Every row belongs to one group in each of 4 separate groupings. Each group adds its own fixed numbers to the row, and there is some noise. The rows also spread widely along 17 directions, which tell nothing about the answers.
In the rows, zero is written as 128.
Known rows, each followed by its group in each grouping:
[132 135 143 103 119 129 115  91  94 102 118 136 123 114 137 143 144 147
 115 109 154 159 129 104 145 160 129 169 130]  (3) Guzis B Q_143
[121 192 119  88 132 127  71 168 128 107 118 152  97 159 141 157  97 173
 114 158 133 133 133 106 118 165 119 115 132]  (1) vufog B Q_277
[179 150 110  73 155 135 147 102 106 123 117 155 104  78 169 134 120 116
 132 126 189 155  84 144 176 121 112 132 104]  (2) godos K Q_811
[103 159 112 136 126 132 115 117 166 120 117  99  94  95 124 116 156 101
 121 138 131  90 123 164  98 134  77 111 143]  (0) bon N Q_322
[135 122 119  97 163 153 127 121 148 108 120 142 106 101 114 120 134 124
 140 131 149 130 113 114 145 125 140 109 136]  (1) godos K Q_143
[184 139 144 117 125  93 119 142  77 120 121 179 104 125 149 126 114 121
 110 123 145 127 124  89 172 165 123 142  68]  (3) bon N Q_811
[179  96 175 112  95 120 112 113 111 144 132 101 167 144 144 100 129 166
  99 153 100 133  80  82 101  82 144 109 149]  (2) vufog K Q_322
[118 151 103 150 142 152 113 130 163 114 108 165  79 122 109 134 206 148
 120 135 102 153 117 104 156  78 163 124 118]  (0) Guzis N Q_277
[138 127 182 124 111 121 124 117 153 148  88 101 112  91 165 136 161 153
 159 103 107 160 119 107 147 189 152 153 119]  (2) vufog K Q_277
[113 118 157 171 120 101 110 113 138 137 115 134 140 151 144  86 126 160
  86 131 113  66 122 121 139 127 112 114 136]  (1) Guzis K Q_811
[137  76 152 129 139 169 108 128 121 123 111 122 147 152 126  99 126 160
 106 136 101 127 122  53 134 149 170  84 150]  (1) Guzis K Q_322
[ 82 158 110 119 131 132 143  93 126 122 108 127  79 151 132 137 144 113
 162 182 151 179  77  98 150 122 163 153 136]  (0) Guzis N Q_322
[115 126 155 132 112 104 108 112 119 118 111  95 105 101 127 118 163 139
 117 129 124 128 115 102 147 149 131 173 142]  (2) vufog N Q_322
[172  95 143 145 128 142 135 117 118 175 146 160 143 129 130 111 127  96
 155 132 160 119  98 137 142 126 113 133  96]  (3) godos N Q_143
[123 139  99 160 112 147  97  98 155 137 116 106  84 109 127 125 185  81
 111 117 153 104  90 123 153 104  86 142  90]  (2) Guzis N Q_143
[166  52 176 138  98 165  77 192 165 182 146 117 139 123  91 138 174 125
 178 134 109 136 106 117 120 127 171 110 130]  (0) bon B Q_143
[ 84 134 143 166 133 152 139 107 136 147 117 110 117 105 110 149 188 161
 113 158 117 160 130 161 145 147 160 133 141]  (3) godos K Q_811
[150 145  89  94 145 183 135 107 120  84 142 126 104  79 102 150 163  98
 120 136 174 153 136 159  90 115 100  85 112]  (0) bon K Q_322
[110 112 123 139 158 135 118  77 167  95 115 129  91 123 106 105 124  75
 155 126 182 106 110 119 129 146 120 114  86]  (1) vufog K Q_322
[147 127 117 152 121 153 118  83  87 133 111 112 119 165 144  97 140 119
 101 189 138 120  74  87 159 119 125 135 134]  (3) godos N Q_277
[117 135 117 188 159 151 156  92 135  90 121 121  77  86  86 122 198  93
  96 146 124 112 158 181 138 172 119 114  84]  (0) Guzis K Q_143
[ 79 148  89 149 160 115 115 154 121 115 150 157  91  96  78 104 149 126
  82 121 122  76 132  95 159  99 120 126  99]  (1) bon N Q_277
[126 123 106 128 122 127 108 138 110 109 103 148  72 125 143 130 170 101
 124 152 149 123 107 116 180 114 117  89 104]  (2) bon N Q_277
[149 122 152 166 140 110 122  90 129  94 110 166  99 171 134 113 163 129
 143 161 123 141 127 116 148 153 173 142 118]  (2) Guzis B Q_322
[150  69 165 115 161 108 100 135 149 145 158 190 157 124 115  96 115 165
 129 122 152 118  86 154 158  67 151 141 119]  (2) vufog N Q_277
[146 132 111 125 134 143 132 124  95 154 149 191 159 132 150 100 132 156
 145  91 163 113 129  67 153  93 116 154 146]  (1) godos K Q_277
[137 124 125 124 158 140 117  71 177 132 140 153 130 112 105 120 130 106
 125 109 176 136  79 152 131  83 114 149  67]  (1) vufog N Q_143
[113 162 128 122 102  76 120 124 114 139 149 168 147 155 153 104 100 155
  98 118 149  75 122 122 108  77  65 123 134]  (1) Guzis K Q_143
[151  70 107 142 174 186 107 122 136 124 154 135 125 128  87 101 152 102
 111 172 153 107  97 145 140  91 147  86 127]  (2) bon K Q_322
[ 68 162 101 117 163 115 109 137 143 120 116 131  85  91 123 128 145 159
  85 121 135 117 117 112 180 120 127 141 135]  (1) godos K Q_322
[138 110 130  85 122 180 137  93 113  72 117 104 117  51  98 127 150  95
 161  57 157 142 159  65  88 175 117 112 120]  (3) Guzis N Q_277
[151 138 124 169 132 101 133 168 102 153 164 152  86 177  97 119 119  91
 134 238 127 107  81 139 140 110 149 108  68]  (0) bon K Q_277
[187 130 139 134 117 153 118  76 108 121 124 124 136 110 141 121 165 115
 122  95 144 147 123  81 122 162 125 164  99]  (3) bon B Q_322
[193  84 116 103 144 166 153 111  70 125 137 171 135  88 141 114 149  97
 151 117 185 137 118 135 174 135 124 111 122]  (1) bon B Q_322
[169  94 159 161 152 144 138  78 134 119 156 136 141 116  74 118 158 122
 114 172 144 150  94 187 120 107 168 143  87]  (0) vufog B Q_811

New rows, each followed by its group in each grouping:
[157 139 114 151 150 188 131 149 130 167 134 136 129 129 126 113 132 119
 132 153 109 119 116 111 121 156 128 106 120]  (0) godos N Q_277
[118 108 145 126 138 119 139  89 121  86 105 162 112 126 148 125 155 121
 158 110 166 142 161 129 137 168 130 112 124]  (2) bon K Q_322
[137 143 133 134 131 143 114 129 129 138 123 144 118 111 132 132 155 145
 122 114 125 138 129 110 138 142 125 143 109]  (2) vufog N Q_277
[166 126 128 159 136 124 126 132 121 140 138 182 120 146 128  99 149 118
 138 149 131 107 112 124 145 107 128 135 106]  (0) bon N Q_277
[143 113 150 123 120 130 101 165 108 130 111 147 114 108 143 124 166 165
 126 128 114 128 138 117 169 157 134 139 153]  (0) bon N Q_277
[141 128 111 129 165 138 133 146 105 146 163 163 127 132 116 105  91 113
 115 146 143 107 101 116 141 134 134 124 102]  (0) Guzis B Q_322
[119 159 102 122 138 151 122 109  85 150 137 159 152 137 156 117 122 163
  98 127 155 128 118 107 150 128  98 163 142]  (1) bon N Q_277
[149 161 108 104 158 127 141 110 155 107 102 138  56  88 133 120 142  95
 156 147 143 137  86 130 163 137 141 140 110]  (1) Guzis N Q_322
[151 110 149 156 116  94 133 143 103  91 143 136  78 110  71 145 178  88
 123 151 123 128 148 123 129 149 147 104  46]  (2) bon K Q_143
[136 111 126 152 127 137 138  82 110 132 139 158 151 158 135 118 136 114
  93 121 156 141 111 110 118 100 115  90  58]  (0) bon K Q_322
[151  78 168 117 122 149 107  96 120 119 155 116 175 111 111 116 143 152
 122 110 160 134 130 138  93 116 121 138 149]  (2) vufog K Q_322
[132 129 134 145 124 100 126  70 172 134 120 139  95 107 132 126 175 101
 139 115 173 140  76 158 151  71 121 143  72]  (3) godos K Q_322
[133 123 158 154 152 109 152 136 107 108 152 127 140  67  88  92 128 135
  84  96 101  72 182 120 103 185 117 125 107]  (0) bon K Q_811
[155 152 149 141 142  84 128 110 137 153 126 113 108 104 159 115 112 108
 102 144 131 106  80 168 154 166 105 148  72]  (2) godos B Q_322
[162 142 116 156 152 166 141 115 116 142 167 136 141 126  99 112 124 105
 111 138 125 119 119 112  93 145 131 135  89]  (0) Guzis B Q_322
[146  76 161 137  81 113  81 112 131  60  97  98  91 126 116 124 187 102
 114 147 142  99 137 144 108 122 101  44 105]  (2) bon K Q_277
[114 132 134 126 121 154 107 128 124 134 119 144 130 133 132 137 137 148
 148 121 150 139 133  98 135 152 137 127 144]  (1) vufog B Q_811
[142 186 123 102 107 104 117 121 117 103 134 142 120 156 135 124 111 155
 111 165 119 122 102 101  88  86 121 109 135]  (1) Guzis B Q_277
[174 142 178 151 128  74 113 132 126 130 132 110 122 126 133  83 113 144
  86 172  78  72 108 142 118 163 118 150 116]  (2) bon N Q_277
[117 127 141  73 130 120  95 123  88  79 163 121 151 135  93 118  68 143
  89 148 166 116 124 118  72 132  97 121 123]  (0) bon N Q_277
[145  31 186 131 101 149 111  98 106 126 133 114 148 111 103 126 156 112
 179  84 177 163 117  62 148 152 177 166 101]  (2) Guzis K Q_811
[129 128 121 102 107  74 108 163 135 114 109 137  64  99 138 122 146 103
 133 117 143 107  87  78 173  82 117  98  93]  (0) godos K Q_322
[162 107 128 119 138 132 124 116 110 130 130 146 113 106 139 113 129 105
 133 125 167 116  96 138 165 134 119 129 105]  (1) Guzis B Q_322
[138 126 137 148 168 131 117  86 132 131 132 121 121 113 123 104 126 118
 105 131 141 121  95 120 160 169 141 180  94]  (2) vufog B Q_322
[141 123 130 111 121 127 170  99 142 134 148 148 150 100 112 103 123 104
 140 119 141 105 103 145  72  57  91  60 114]  (1) vufog N Q_143
[ 95 151 139 104 180 124 126 127 158 137 116 150 116 104 126 141  90 167
  83 119 120 157 103 120 154 153 159 110  75]  (3) vufog K Q_811
[162  99 130 115 140 154 118 125 148 165 170 138 143 122 103 110  94  77
 168 128 178 102  89 126 100 119 109 122  97]  (3) bon K Q_143
[157  71 172 159 136 132 180 112 139 143 145 143 132 100  93 112 144  82
 186 140 142 125 123 161 113 147 161  80  76]  (1) bon K Q_811
[156 136 120 116 176 161 147  80 162 147 144 160 149 104 131 112 128 136
 112  98 132 158  88 121 120  91 147 143  96]  (2) Guzis N Q_322
[130 147 118 125 118 115 145  86  93 132 116 130 116 139 166 114 132 121
 128 159 171 129  92 123 154 116 103 131 135]  (1) godos K Q_322
[169 110 184 123 149 121 115 107 147 131 133 159 156 120 125 109 111 167
 122 118 127 130 126 156 113 150 134 142 108]  (3) vufog N Q_277
[148 133 130 129 141 143 144 107 118 112 127 145 116  86 128 120 157 125
 121 108 134 130 134 136 134 140 120 127 105]  (2) Guzis N Q_277
[149 116 116 135 111 176 121 113 106 175 121 112 144 124 158 116 133  99
 127 117 151 114 101  96 144 160  86 125 116]  (1) bon N Q_143
[ 45 161 106 145 204 131 153 114 134 121 130 170  98 126 100 138 150 167
 101 166 114 174 125 144 175 151 199 155 128]  (0) bon B Q_322
[125 132 136 104 124  92 124 125 123 138 133 129 116 140 153 115  90 101
 138 157 148 112  75 122 124 128 117 100 108]  (2) bon B Q_322
[186  61 167 122  94 156 116 104 117 154 135 122 169 132 139 103 146 114
 175 118 152 131  95  94 114 118 138 122 147]  (1) bon B Q_322
[128 104  99  99 164 186  79 132 172 120 133 140 112 114 107 120 139 118
 147 115 165 127  97  93 137  97 144 112 127]  (2) bon K Q_277
[153 128 135 115 121 106  62  95 155 125 132 147 134 154 143  95  99 128
 112  88 175 102  71  53 136  78 101 173  76]  (0) vufog K Q_277
[184  65 183 121  97 110  96 126  95 155 141  80 123 104 115 106 129 107
 151 151 159 124  61  94 166 151 151 192 105]  (3) bon K Q_277
[162 130 120  91 151 136 115 145 128 111 116 136  84  81 115 128 138 113
 101 134 121 131 104 111 160 137 134 107  97]  (3) bon N Q_143
[126 147 104 162 146 149 209  82 114 127 169 146 129 131  79  96 158  96
 172 202 129 120 112 144  70  68 154  97 143]  (1) bon K Q_277
[123 122 146 117 124 106 118  96 140 112  84 131 112 153 163  98 126 137
 111 141 112 123  93  81 146 124 137  97 131]  (1) bon N Q_322
[161  50 218 119 144  90 181  65 123 111 133 124 170 110 111  69  86 117
 156 148 127 119  97 155 100 150 161 100 103]  (1) bon N Q_277
[162 151 144 170 126 138 133 133  70 137 162 106 139 140 100 118 124 145
  63 197 103 111 130 133 106 165 128 147 112]  (0) Guzis K Q_811
[131  94 160 122 162 105  97 113 119 106 106 150 114 149 130 105  92 135
  92 155 146 109 106 134 183 175 131 126 104]  (3) godos N Q_143
[120 129 142 146 112 118 171  97 111 123 138 119 128  78 114 127 168 107
 114 111 128 129 138 153  95 123 101  93  91]  (2) vufog N Q_322
[128 147 124 144 134 137  97 117 159 123 133 129 128 130 125 116 130 135
  98 117 136  91 128 121 102 118 101 117 117]  (2) Guzis K Q_811
[107 108 139 139 133 126 113 119 126 142 147 161 138 143 110 135 122 137
 123 123 158 140 105 122 139 111 140 110  67]  (1) vufog B Q_277
[ 73 131 137 102 112  94  98  95 162 140 111 116  93 121 143 142 124 113
 159 109 189 151  68 101 153 109 124 155  95]  (3) vufog K Q_322
[145 136 138 126 137 146 148 123 117 141 147 147 132  90 129 145 135 128
 136 104 160 142 151 167 117 171 106 127  91]  (1) Guzis K Q_322
[132 175 101 160 124 165 134  86 133 167 132 129 147 137 171 108 170 140
 123 137 134 110 126 135 103 115  87 154 182]  (2) bon K Q_322
[128 120 136 106 152 131 143 145 130 135 117 148 116 102 136 107 139 159
 147 148 113 125 113 117 158 126 163 111 163]  (1) bon K Q_277
[159 184 112  73 139 173 150 124 183 165 102  69  94  55 150 130 132 100
 152 130  90 164  60  89 100 145 138 119 128]  (0) bon N Q_322
[125 137 130 127 125 149  92  40 125  97 105  91 117 186 134 108 120 114
 120 191 168 132  85  92 117 153 124 168 154]  (3) bon K Q_143
[164 136 123 129 122 136 129 135 113 124 128 148 124 120 145 115 151 133
 107 107 110 117 137  80 117 115 119  89 114]  (2) Guzis K Q_322
[ 90 108 112 178 155 159 104 109 127 171 184 129 161 151  69 109 115 125
  56 165 155  93  88 161 124  83  99 132  82]  (1) vufog N Q_143
[195 130 133 117 110 136 121 110 124 127 139 134 122 144 134 115 127  96
 146 150 141 130  86 100  95  98 121 117 106]  (2) Guzis N Q_322
[191 110 124  93 192 169 158 114 125 139 159 109 149  52 108  73  82 109
 105 133 132  88  84 137 122 142 125 112 113]  (1) bon K Q_277
[102  90 118 128 120 175 101 130 124 144 141 101 132 110  94 123 154 120
 131 130 156 124 103  99 131 103 126 116 147]  (1) godos N Q_322
[146 162 136 138  96  75 135 129  58  83 129 157  89 152 130 141 146 124
 103 182 147 129 143 130 131 138 113 116  92]  (0) bon K Q_811
[165 164 128 150 109  92 163 121  94 146 128 165  99 133 149 121 156 120
 144 171 134 125  99 119 153  96 132 131 117]  (3) godos K Q_811
[164 147 133 207 124  74 120  95 167 108 115 162  54 131 112 115 204  85
 123 174 147  96  98 195 165  81 117 138  50]  (0) vufog K Q_811
[168 118 153  94 140 110  56 137 146 119 106 150 130 132 160 120  95 165
  72 103 144 118  86 108 174 128 120 125  94]  (0) godos B Q_811
[135 153 130 165 142 146 168 139 120 148 111 117 106 101 127 103 161 143
 119 167  72 108 129 107 140 154 155 102 155]  (1) vufog K Q_811
[197 108 140  57 140 146 130 102 106  93 113 138 130 101 153  98  99 112
 153 123 164 136  99 100 127 144 118 117 138]  (0) bon N Q_277
[ 86 101 123 110 156 155  90 160 154 125 115 106  99  82 100 123 125 127
  88 117 121 105 114 116 146 146 124  71 120]  (3) vufog N Q_322
[117 107 130 128 109 114 124 107 100 130 132 132 137  97 125 110 161 147
  77  96 137 120 104 100 153  69 113 125 111]  (1) Guzis N Q_322
[120 116 161 160 110  80  90 102 117 102 108 122 107 199 124 121 121 130
  63 189 125 113  99 112 143 135 129  93  58]  (1) bon K Q_143
[103 167 144 174 104  87  84  79 154  94 137 122  93 145 100 151 152  93
 114 107 178 115 156 135  87 169  81 169  35]  (3) bon K Q_322
[118 101 116 118 120 155 126 126  93 132 120  87 114  78 120 102 152 120
  91 124 122 116  82  77 163 109 127 113 127]  (0) Guzis N Q_277
[137 182  81  77 159 125  99 121 165 109 154 164 100 127 114 114  86 112
 141 129 185  92  89 110 107  68  92 151 131]  (1) Guzis K Q_143
[120  58 179 175  96 133 131 143  80 149 161 167 169 186  87 124 131 128
 149 141 125 139 151  81  94 143 163  76  79]  (3) bon N Q_277
[137  97 147 102  89 120  56 151 127 143 120 158 124 174 160 157 139 157
 125 129 173 153  93 113 162  90 119 119 112]  (2) Guzis K Q_143
[121 111 178 119 102 110 122 129 132 152 126 112 142 136 143 126 118 154
 135 155 124 130 105 144 109 137 130  96 122]  (1) bon K Q_277
[123 153 133 104 125 100 126 129 102 131 140 154 102 134 141 145 107 138
 144 168 179 144  95 156 153 128 122 152 105]  (1) Guzis K Q_277
[115 141  83  88 145 139  86 124 121 107 142 157 103 149 120 140  97 100
 107 155 200 119  85 134 145  97  93  96  93]  (1) bon B Q_143
[ 90 161  79 137 162 188 117 113 145 113 125 140 113 102 127 141 161 122
 108  85 157 122 169 115 118 153  91  98 119]  (2) godos K Q_322
[227 108 137 125 122 146 127  62 113 113 141 136 134 134 144  94 142  83
 165 162 189 115  86 149 111 104 102 149 122]  (2) bon K Q_277
[123 109 128 132 160 157  66 154 166 123 142 106 106 119  80 111  97 111
 105 132 146  88 101  97 130 150 134 130  94]  (0) Guzis K Q_811
[ 84 140 116 143 110  99 120 123  94 120 131 131  91 133 130 128 152 112
 130 161 156 112 110 131 155 125 114 125 123]  (2) bon B Q_277
[158  68 171 119 139 118 105  91 129 100 148 148 157 127 106  86 109 126
 132 107 169  99 120 116 111 123 128 126 109]  (3) bon K Q_277
